The first 6 rows are patterns. Each new row is the sum of 2 different patterns, raised or lowered, with some noise. Before adding, each is slid sideways (what falls off one end comes back at the other) and multiplied by a number that may be negative. Names go in the order of the patterns.
Some rows, each with the names of its patterns after it:
-1.65 2.18 -2.19 -0.50 -1.88 -1.43 0.79 1.22 0.99 -2.18 -2.16 0.58 -0.66 -1.81 0.48 0.27 -1.51 0.61 -0.25 -1.77 -0.89 -2.14 -0.52 1.54 -0.58 -1.31 1.96 -1.01 -2.15 1.32 0.07 -1.22 -1.19 -1.94 -1.75 1.55 0.31 -1.78 1.78 0.34 -1.08 1.62 -1.32 -2.02 -0.12 -0.98 2.16 => K546
0.16 -0.79 1.10 -1.78 1.54 0.99 0.94 -1.66 1.92 0.90 -0.22 1.63 -0.19 -1.77 0.69 -0.05 -1.41 1.34 1.93 -1.59 0.52 1.15 1.03 -1.46 -1.69 1.54 1.56 -1.44 1.47 -0.32 -0.27 -1.74 0.17 1.67 -1.69 0.99 -1.03 -1.14 -0.52 0.99 1.50 2.19 1.16 0.65 2.13 -2.16 -0.66 => K486
-1.41 -0.84 -0.88 1.94 -1.09 1.43 -0.85 -1.13 -0.98 0.50 -2.07 0.52 1.09 -1.18 -0.79 0.30 0.76 -1.51 -1.39 0.05 -1.09 1.97 -0.38 -0.33 -2.10 -1.15 -0.85 -1.85 0.35 -2.16 -0.12 -0.04 0.80 -2.16 -0.87 0.47 -1.63 2.02 -0.34 -1.02 -1.54 1.48 0.77 1.01 -1.02 -1.88 1.01 => K317
-2.16 -1.77 -0.31 -1.67 0.10 2.15 -2.14 -0.49 -1.60 0.91 0.15 1.12 0.37 1.22 0.22 0.12 -1.89 -0.75 -2.17 -0.13 -2.12 -1.08 0.66 2.19 -0.81 -2.10 0.17 0.80 1.43 -0.06 -0.30 -1.02 1.25 1.46 -1.74 1.04 1.98 0.40 0.07 -1.97 -1.45 -1.20 1.10 -0.74 1.71 -1.00 -0.01 => K512
-0.49 -2.13 0.97 -0.12 -0.48 -1.12 1.99 -1.87 -1.37 -2.19 0.90 -0.05 1.38 -2.00 -0.29 1.38 -0.59 -1.96 0.92 -1.34 -1.64 1.87 0.30 -0.53 -1.63 -0.04 1.62 1.00 -2.04 1.95 -1.60 1.55 -0.48 0.56 1.51 -0.61 -1.95 -2.07 -1.14 1.71 1.60 0.62 -1.00 -1.34 1.45 0.07 2.03 => K676
-1.36 0.03 -0.36 0.16 -1.19 0.55 -1.34 -1.42 1.68 1.03 0.59 -0.53 -1.94 2.18 -0.32 0.02 -2.13 -0.82 2.00 1.01 -0.45 -0.70 1.57 0.18 -0.95 0.97 -1.39 0.88 1.07 0.53 -1.48 1.51 0.33 -0.30 -0.65 1.29 1.65 -0.45 1.90 -1.57 -0.22 0.74 -2.19 -1.11 0.34 1.42 1.56 => K789

New rows. What belongs after each?
-0.89 -2.35 3.15 -0.56 -2.75 2.21 -1.74 -1.32 -0.60 -0.98 -2.95 0.60 -1.00 -1.22 2.66 -0.82 -0.18 1.66 -0.93 -3.82 0.46 -2.25 2.61 -1.00 2.21 -2.74 0.79 -2.48 -2.48 1.24 1.29 0.16 -2.86 -1.22 1.46 -0.87 -1.13 -1.44 0.06 -1.52 1.92 0.27 -1.32 0.29 -2.79 0.87 1.09 => K546 K317
-0.64 -1.94 -1.75 2.14 0.59 -2.31 -0.99 0.55 1.21 -2.71 -1.08 -0.12 -2.54 1.20 0.84 1.72 -0.79 -2.78 2.79 -1.40 0.72 -0.86 -0.31 0.45 -0.85 -2.26 -1.70 0.47 -2.11 0.86 1.01 -1.48 1.10 -0.30 1.53 -2.58 0.06 -0.61 0.99 -2.22 0.19 1.29 -1.94 1.36 0.06 -0.90 0.38 => K486 K789
-0.18 -0.27 -3.56 -1.30 -3.47 -0.25 -1.64 -1.04 -3.04 -1.33 -2.47 -2.03 -2.34 -2.96 -1.35 0.87 -4.24 -1.36 -3.67 -1.46 -0.21 0.52 -0.68 -0.65 -2.51 0.48 -3.40 -2.17 -4.95 -2.04 -2.06 -1.91 -1.03 0.29 -0.78 -3.16 -1.91 0.01 -0.95 -0.85 -1.24 -2.04 -1.02 1.28 -3.05 -0.59 0.18 => K512 K789
5.18 -0.15 3.28 -0.20 3.69 1.85 -0.03 3.55 1.85 3.76 3.45 1.29 -0.92 0.55 1.74 3.57 1.60 0.83 0.92 2.72 4.09 -0.70 2.50 0.91 3.37 0.81 4.16 2.38 5.13 0.66 0.79 1.27 4.02 1.29 -0.22 3.46 4.59 0.68 3.44 1.61 0.30 1.58 3.66 3.82 2.11 1.64 0.69 => K317 K676
1.23 4.32 0.89 2.34 1.33 -0.17 -1.19 3.70 2.68 4.47 1.24 1.45 1.99 -1.29 -0.68 0.66 0.02 3.71 0.04 4.32 2.29 3.83 0.31 2.52 -0.04 1.69 4.45 0.52 -1.68 0.51 1.20 -0.06 3.08 1.75 -1.89 3.14 0.93 0.25 -0.64 -0.71 4.22 3.64 0.68 1.36 1.37 -0.78 0.27 => K486 K512
0.09 -1.89 -1.14 0.51 -2.70 -2.21 -1.71 -2.46 0.09 1.04 0.17 -2.59 -2.95 0.66 -1.47 2.46 -1.56 -2.85 -1.35 -1.47 -1.91 -2.95 1.16 -3.86 -2.02 -2.67 0.53 -2.21 -0.17 -2.09 -2.22 2.02 -1.43 -3.10 -1.26 -0.98 -1.67 1.43 -1.30 -2.53 -1.55 -1.80 0.13 -0.35 -1.42 0.21 -1.26 => K317 K676
1.59 -0.92 -0.58 -1.93 0.04 2.19 -0.72 1.70 3.36 0.40 0.25 1.79 2.62 -0.87 -0.22 -0.82 0.82 1.11 0.97 0.31 1.53 1.73 1.68 2.17 0.45 0.58 0.32 -0.86 4.28 -0.36 2.17 -1.38 1.82 1.01 -0.80 0.89 3.42 1.05 -0.10 -0.32 3.13 0.63 -1.30 2.97 0.93 0.77 2.62 => K546 K486
0.59 -0.15 -2.19 -0.93 1.09 0.00 2.99 0.63 -0.37 0.37 -0.67 -0.32 1.00 -1.46 -0.55 -0.45 0.13 -0.05 -0.06 0.05 0.66 1.48 -0.95 0.50 -0.70 -0.88 -0.82 0.28 -0.35 -0.01 0.81 -1.04 0.67 0.05 -0.30 -0.86 -1.98 2.18 0.85 -1.08 -0.24 -1.18 -0.75 -2.52 0.19 -0.35 -1.62 => K486 K317
-1.22 -0.78 1.88 2.11 -2.54 -2.07 0.62 -1.39 1.77 1.20 -2.04 -1.37 1.53 1.61 -0.72 2.02 0.12 -0.27 1.00 -3.98 -2.47 -0.66 -0.85 -0.13 2.75 -1.46 0.30 -4.40 -0.93 -2.69 -0.25 -0.06 3.26 -1.51 -1.69 -3.07 -0.55 1.57 2.27 -0.45 1.24 1.04 -0.87 -2.67 -0.10 -3.33 -0.37 => K546 K512
-2.68 -0.20 -1.74 0.38 -2.57 -0.06 -0.54 0.69 1.26 -0.55 0.88 0.38 -0.72 2.36 -0.31 -0.79 -0.85 0.56 0.92 2.19 1.61 -0.08 1.84 -1.04 -1.81 0.31 -0.33 0.22 2.51 -0.15 -1.08 -0.12 -1.02 -0.23 -1.87 1.57 3.41 -1.66 1.65 -2.51 0.83 1.04 -1.11 -0.33 1.63 1.70 1.74 => K512 K789
-1.14 1.68 3.02 -2.37 2.75 -1.35 0.68 -0.16 2.06 3.16 2.32 0.50 0.17 2.09 -0.05 1.13 1.30 -0.62 0.61 -0.08 2.04 2.68 1.38 -2.30 3.20 1.41 0.25 1.50 1.82 -2.26 0.47 -0.74 0.09 1.68 3.14 -2.12 1.04 2.77 1.03 -2.19 -0.46 1.28 1.08 0.38 2.13 -0.10 -0.66 => K486 K676
0.64 3.70 -0.20 5.10 3.53 2.77 3.39 4.87 3.10 0.98 2.49 3.54 1.19 3.41 2.34 2.67 2.89 4.91 2.87 1.50 2.46 2.51 2.16 3.05 1.72 3.95 1.33 5.41 3.10 0.78 0.32 3.04 4.18 0.12 2.99 2.52 0.85 3.69 2.38 2.63 3.50 4.74 1.46 3.70 1.39 2.56 1.51 => K486 K789
1.11 0.33 -0.05 0.10 -0.07 1.55 0.66 2.39 -0.74 -0.55 1.94 -0.88 0.40 0.37 1.38 0.44 1.46 -1.77 -0.33 2.84 0.33 1.90 2.43 0.80 -0.90 3.84 1.16 0.72 0.67 -0.90 3.66 -0.82 2.38 -0.86 2.86 -0.70 1.61 1.22 1.22 1.37 0.19 -1.73 2.30 1.68 -0.70 0.90 1.76 => K546 K317
2.08 -0.71 2.92 2.58 1.11 1.34 1.73 -2.01 1.42 1.71 2.50 -0.74 -0.23 0.11 1.01 -0.87 0.79 -0.81 2.28 1.37 3.63 1.20 3.05 2.32 -0.09 0.02 1.16 2.35 -0.05 1.22 -0.28 0.01 1.75 -0.14 -0.52 -0.19 2.80 -1.51 -1.92 -0.67 0.93 3.03 0.91 2.70 -0.13 1.61 -2.48 => K317 K512
0.73 1.03 -2.61 0.59 0.50 1.42 0.75 0.28 0.66 1.87 -0.74 -0.04 0.10 1.25 0.89 0.04 0.31 1.99 0.22 0.97 -1.79 1.27 1.60 1.58 2.38 -0.18 1.54 0.49 0.58 -0.53 0.40 0.43 2.94 -0.11 -0.23 1.49 -1.18 -0.15 1.33 0.60 -1.85 0.64 0.17 1.28 1.41 -1.80 2.73 => K317 K789
0.94 -1.30 -1.53 3.31 0.31 -1.88 1.86 1.15 1.63 3.08 1.03 -1.30 1.33 -0.92 3.12 -0.07 3.81 0.84 0.78 1.11 -0.11 -0.06 3.33 1.77 0.98 -1.25 1.04 -0.39 -0.49 0.30 1.19 0.01 2.61 1.27 1.15 0.24 1.03 1.26 1.34 -1.15 0.45 3.58 0.31 -1.24 0.67 1.04 0.27 => K546 K512
1.24 1.46 -0.97 1.37 0.66 -1.27 1.76 0.08 -2.64 1.36 2.30 -2.95 0.96 2.12 -0.13 -1.76 -1.04 2.04 2.37 -0.75 0.27 -0.67 0.43 -3.13 -0.61 2.02 -2.78 1.46 0.12 -1.22 -0.19 -0.47 2.21 0.65 2.10 0.68 3.10 -1.38 -1.36 -1.07 -1.66 2.02 -0.67 0.87 0.98 1.82 -2.18 => K546 K486
0.63 -1.72 -0.06 0.33 0.79 1.31 0.82 0.90 1.35 1.14 0.89 -0.10 0.07 -0.16 0.09 2.82 -0.02 0.81 1.22 0.49 1.22 -0.82 0.97 1.49 1.46 0.48 -0.02 2.39 -0.17 1.44 -0.65 1.13 0.82 1.13 0.43 -1.00 0.85 1.43 0.67 -1.75 0.07 -1.65 2.32 2.03 -0.66 2.78 1.54 => K317 K789
3.70 2.31 -1.29 4.00 1.26 0.08 -2.24 -0.63 3.38 -1.17 1.58 -0.45 0.60 -0.30 2.66 3.17 1.03 0.62 0.63 3.15 0.55 -1.86 0.96 -0.21 3.46 -0.41 0.45 0.49 1.99 -0.51 0.99 1.42 1.40 1.26 1.91 -1.81 0.29 0.16 0.63 0.51 2.06 -0.49 1.93 0.49 0.36 -0.13 -2.84 => K486 K789
-3.45 -3.03 -1.18 2.92 -0.87 0.25 -1.75 0.21 1.57 -2.27 0.22 -0.67 -1.86 -1.09 -0.90 -0.11 -2.74 2.54 -3.04 -3.04 -2.97 1.74 -1.98 0.54 -2.04 -0.30 -0.32 -2.65 -2.07 -1.51 -0.28 -1.77 0.51 1.95 0.24 -2.50 -2.01 -0.53 1.64 -2.56 1.73 -2.07 2.18 -1.48 1.35 2.47 -2.75 => K676 K789
-2.96 3.07 -1.69 1.15 -2.10 0.70 2.84 -2.25 -0.43 -2.70 -2.11 1.01 2.36 1.70 1.37 -0.02 1.60 2.10 -0.46 -0.86 -1.39 0.07 0.91 -1.99 0.54 2.76 -0.43 -2.63 0.13 1.62 -0.13 2.63 -1.86 -1.79 1.91 -0.41 -2.98 2.10 0.93 -2.59 2.15 1.55 0.48 -2.80 -1.61 2.49 2.75 => K486 K676
1.78 -0.34 1.66 3.11 0.72 0.02 3.32 2.99 -0.21 2.37 1.77 -1.12 3.94 1.38 -0.41 1.52 4.49 0.83 2.86 2.03 1.07 1.09 -0.85 2.27 2.42 2.09 2.27 2.50 0.85 -0.56 1.18 3.46 -1.34 2.91 1.65 -0.33 0.72 2.88 3.73 2.28 1.39 2.32 2.65 1.37 0.50 1.42 -0.51 => K486 K317
0.52 1.02 -1.11 1.02 1.99 4.58 1.61 0.57 0.33 1.28 0.96 4.58 1.78 3.70 1.91 0.72 -0.61 4.18 1.01 0.13 3.07 3.60 1.97 2.85 1.37 -0.31 2.05 -0.14 3.41 2.86 -1.54 0.10 3.84 0.13 4.17 1.30 0.11 0.31 1.00 0.16 2.61 4.19 0.96 0.77 1.31 0.65 2.65 => K546 K676
-1.05 -1.22 -2.61 -2.41 -2.53 -1.26 -2.18 2.27 0.55 1.18 0.02 0.10 1.36 -2.07 -3.09 -0.52 2.15 -2.14 -1.78 -1.69 -1.56 -0.11 1.62 -2.13 -1.76 1.65 -2.55 -3.63 0.24 -0.94 0.21 0.03 1.55 -0.29 -0.84 -2.98 1.04 -1.47 1.53 1.12 0.71 0.82 -1.57 -1.29 0.38 0.46 1.38 => K486 K512
0.21 5.43 3.61 1.32 1.75 1.63 0.80 4.51 0.01 4.87 -0.99 3.00 -0.25 1.64 1.61 0.70 -0.45 1.44 1.30 5.43 3.24 4.28 1.65 -0.34 0.65 2.37 5.53 0.92 -1.22 1.16 1.40 1.28 1.37 2.37 -1.52 2.00 -1.43 0.37 1.05 2.91 1.72 2.57 4.08 0.03 0.32 0.65 1.22 => K512 K676
2.49 -0.51 0.34 2.78 2.94 3.81 1.58 1.34 0.35 2.85 1.39 1.44 1.48 1.77 3.14 3.08 1.96 1.57 0.31 3.71 0.67 4.04 1.84 2.80 0.24 1.44 -0.35 2.74 2.02 2.04 2.55 4.44 1.13 3.99 3.39 -0.22 -0.34 2.42 4.09 1.51 -0.07 -0.17 2.84 0.46 3.27 -0.39 0.90 => K512 K676
-0.16 2.96 1.31 3.16 1.34 1.35 -0.38 -0.26 1.41 3.64 0.36 0.61 2.92 -1.48 0.71 2.13 1.09 -0.36 1.39 0.37 2.85 2.14 -1.55 1.78 2.02 -0.35 -0.41 2.99 -1.45 0.67 2.04 2.03 1.50 3.15 -0.94 -0.72 2.50 -0.18 -0.18 0.83 0.35 2.47 2.07 1.37 -0.39 -0.94 1.83 => K546 K317
0.85 2.52 1.70 0.95 1.29 4.49 0.92 -1.17 2.11 3.15 -0.62 1.73 -0.83 0.87 2.60 1.09 0.91 4.50 3.60 1.66 1.68 -0.36 -0.20 2.42 1.80 2.39 0.35 2.05 0.27 3.10 -0.27 0.69 2.58 3.47 1.35 1.33 1.24 3.99 0.56 0.43 1.48 3.18 0.68 1.08 2.11 1.77 0.51 => K546 K676
0.44 -0.56 3.12 1.62 0.12 -0.75 2.87 -0.50 0.92 -0.31 -1.81 1.85 -2.19 0.57 0.23 2.58 -1.82 2.63 -0.04 -0.90 0.62 0.66 -2.57 1.17 1.12 -1.68 0.48 1.80 0.08 -0.55 -0.04 1.14 -1.63 1.13 0.97 1.02 -2.43 0.25 -0.52 -1.67 -0.20 -1.35 1.33 -0.71 1.75 -2.12 -1.14 => K486 K317
-0.41 1.94 -1.11 -2.56 0.01 -1.61 -0.78 1.79 0.08 -2.02 -1.94 -1.17 -1.70 2.21 -0.38 -2.98 1.75 -0.17 -1.46 0.33 -0.20 -3.17 -0.91 -2.23 2.05 -1.52 2.32 -3.35 -0.86 -0.97 -1.84 -0.88 1.27 -0.21 -3.03 -0.75 0.36 -1.16 -2.80 -0.07 0.69 -0.99 -0.92 0.66 -2.85 -0.08 -2.43 => K546 K676
3.98 6.69 3.65 3.84 4.05 0.73 4.62 4.39 4.14 3.93 3.08 4.48 4.38 1.36 3.78 3.80 3.43 2.61 2.97 5.49 2.73 3.80 0.54 4.72 6.48 2.45 2.19 5.81 1.83 1.54 6.50 3.19 3.07 3.32 4.17 6.81 4.99 0.40 5.96 3.08 3.58 3.59 5.86 3.82 2.75 2.63 2.37 => K546 K676
-1.22 3.44 4.34 0.90 1.17 -0.73 2.09 1.22 4.10 2.14 1.21 3.20 1.80 2.58 -1.41 2.79 -0.32 -0.53 0.03 0.92 2.44 3.39 0.04 -0.13 3.98 1.29 -0.75 3.47 0.14 -1.81 3.57 1.59 -0.34 0.74 3.00 1.70 2.91 0.31 3.96 -1.23 1.62 2.16 3.23 1.76 1.91 -0.79 -1.01 => K486 K676
